The rows of a group lie close to one hidden flat surface of 5 dimensions, which may be shifted away from zero. Surfaces can cross.
In the rows, zero is written as 128.
Some rows, each with its group after it:
[128 139  84  89 126 165 132 106 114  89 100 126 132 127 111 141 109 126]  L
[ 98 120 124 129 138 197 109 120 138  86 149 136 142 136 121 157  84 138]  K
[ 94 148 109  72 152 121 119 114 123 130 158 137 126 132 150  75 122 166]  H
[134  97 141 166  98 149  65 150 142  94 169 190 107 142  83 150 118 104]  H
[122 125 124 134 124 134 122 131 136 115 141 137 111 130 127 134 119 138]  K
[ 90 106 252 180 151 179 241 160 155 136 158 138 157 188  57 113 104 130]  L
[122 142 129 147 144 137 117 126 140 151 125 131 161 102 151 132 135 130]  K
[146 128 151 100 152 161 178 167 150 139 111  89 179 152  78 111 124  89]  L
[118 121 134 140 136 148  81 141 133 134 150 150 165 124 123 124 127 114]  C
[115 126 141 115 119 140 165  89  77 116  96 134 153 153 118 129 131 119]  K
[ 95 135 129 111 135 106 163  97 114 122 142 118  86 133 169 115 116 187]  C
[113 134 128 142 145 163 111 134 153 125 139 132 152 116 132 139 113 136]  K
[125  88 150 105 133 177 162 120  88  92 101  54 162 189 118 176  85 105]  H
[123 108 163 134 138 131 133 166 154 139 164 133 128 148  99 112 119 119]  L
[158 107 152 163 115 115 144 142 120 146 101  91 144 132 130 160 144  97]  H
[150  78 166 174  94 160 132 142 120  92 125 125 119 163  77 187 111  89]  H
[138  87 117 121  88 145  79 126 111  68 145 145  89 168  92 169  97 108]  C
[119 137 117 117 124 133 137 110 122 114 121 142 115 127 125 124 123 141]  L
[ 88  98 205 155 142 153 171 140 138 124 170 121 129 172 111 127  97 150]  C
[146 113 122 139 102  99 123 110  91 124 106 109 102 134 147 158 138 118]  H
[140 128 153 140 133 115 169 131 127 152 110  98 143 134 131 126 139 122]  H
[133 113 132 145 106  91  89 133 119 134 150 143  96 125 142 131 142 125]  C
[118 140 156 138 138 107 171 130 129 156 126 135 132 127 126  99 144 140]  L
[110 146 127 116 140 101 167 112 128 140 130 109 104 117 163 106 127 173]  C
[100 139 118 108 144 148 107 114 121 121 141 137 147 129 146 121 116 146]  C
[118 111 165 125 133 131 159 141 129 128 145 127 125 160 104 109 122 127]  L
[144 117 128 147 110 115 113 125 120 124 116 129 114 129 129 151 136 116]  K
[162 113 125 183 120 107  76 183 195 149 161 120  97  92 131 158 129 119]  K

New rows, each followed by its group:
[137  97 187 160 123 130 171 168 156 133 144 109 112 161  86 138 113 113]  C
[121 119 103  76 105 104 116  89  74  91 129 129  83 161 132 121 120 140]  L
[125 150 136 126 158 120 160 137 151 160 122 110 147 108 141 102 138 142]  C
[128 162 141 131 147 124 195 123 131 161  97 123 158 112 126 100 148 133]  L
[129 126  93  88 149 116  63 120  98 156 118  72 184 118 190 130 136 115]  H
[111 142 114 149 139 167  90  84 100 139  97 130 199  97 176 159 133 124]  K
[146 114 147 174  98 110 122 138 131 127 131 156  95 126 107 143 142 115]  H
[136 116 142 153 115 122 105 139 135 129 141 150 119 129 115 134 134 114]  H
[128 120 146  91 137 158 183 133 114 111 105 101 151 169  88 118 115 104]  L
[130 128 156 108 138 111 183 130 113 148 116 111 139 150 112  95 142 119]  L
[188 104 146 151 102 102 164 186 165 129 114  96  93 143  69 148 137  82]  C
[121 134 115  98 157 125  91 134 126 158 134 101 178 121 164 109 131 124]  H
[140 110 128 143 100 134 116 107  93 109 106 130 132 137 123 161 130 105]  K
[152 116 168 153 153 130 161 157 141 181  98  67 194 127 129 138 144  90]  H
[ 92 146 160 120 168 188 177 126 141 134 128 131 188 136 114 111 109 141]  K
[104 163 141 124 160 145 164  99 106 165  95 129 204 105 157 103 148 136]  K
[109 132 118  87 116 103 151 112 119  95 160 152  55 154 115  91 113 168]  K
[117 161 107 117 139 201 184  95 133  91  79 143 158 114 106 147 105 135]  L
[137 132 102 113 117 107 116 122 123 119 127 127  97 122 138 127 130 131]  C
[168  97 135 166 116 114  99 143 108 160  90  71 169 126 155 183 149  74]  H
[102 102 136 119 120 166  95 118 105  81 158 148 121 163 114 144  93 132]  C
[133 121 119 100 163 135  84 143 123 166 123  74 204 126 166 127 129 107]  H
[123 121 143 130 125 133 133 133 131 120 143 136 120 144 112 124 121 128]  H
[105 122 145 124 123  93 179 109 116 116 143 106  62 144 152 125 113 178]  C
[139 108 133 142 123 113 114 184 196 118 183 131  60 128  97 128 108 141]  K
[114 130 128 126 141 150  87 133 133 134 146 144 163 125 130 121 128 122]  C
[151  97 158  98 141 112 125 189 146 150 153  87 145 170  87  96 127  85]  L
[140  91 130 130 106 170  74 153 129  86 144 146 140 157  78 159 106  83]  C
[134 130 130 138 137 141  86 150 146 149 139 142 167 111 122 120 137 104]  C
[127  86 187 188  96  61 129 140 120 142 176 137  50 151 135 135 137 143]  C
[161 108 127 142 103 100 110 153 138 127 136 125  90 136 102 142 141 101]  C
[155 109 134 157 107 109  72 156 136 141 146 149 127 123 111 135 147  92]  C
[152 133 164 158 135 113 169 154 147 172 104 117 153 119 112 114 159 102]  K
[ 94 159 120 102 162 133 161 105 131 144 129 114 143 113 173  96 119 180]  C
[117  84 116  96 120 180  59 123  93  78 143 107 153 175 123 170  85 102]  H
[136 124 141 103 134 116 143 151 133 143 133 112 135 146 108 103 137 112]  L
[140 112 163 152 129 138 151 148 133 145 117 106 150 142 110 146 130 101]  H
[158 104 165 165 115 139 154 151 125 133 103 112 146 148  89 154 139  81]  K
[124 148 132 121 140 127 166 121 129 142 111 126 139 120 122 109 137 136]  L
[127 134 147 139 138 136 153 142 143 140 130 127 143 126 113 120 131 126]  K
[135 135 115 134 126  92  80 135 132 155 144 146 125 102 153 111 152 128]  H
[134 138 145 150 148 124  94 167 170 173 157 150 162 104 120  98 149 115]  H
[140 118 137 137 143 142  75 157 142 150 141 114 177 124 128 132 133  93]  H
[142 139 102 110 124 109 139 128 131 128 119 112 104 119 135 122 128 138]  C
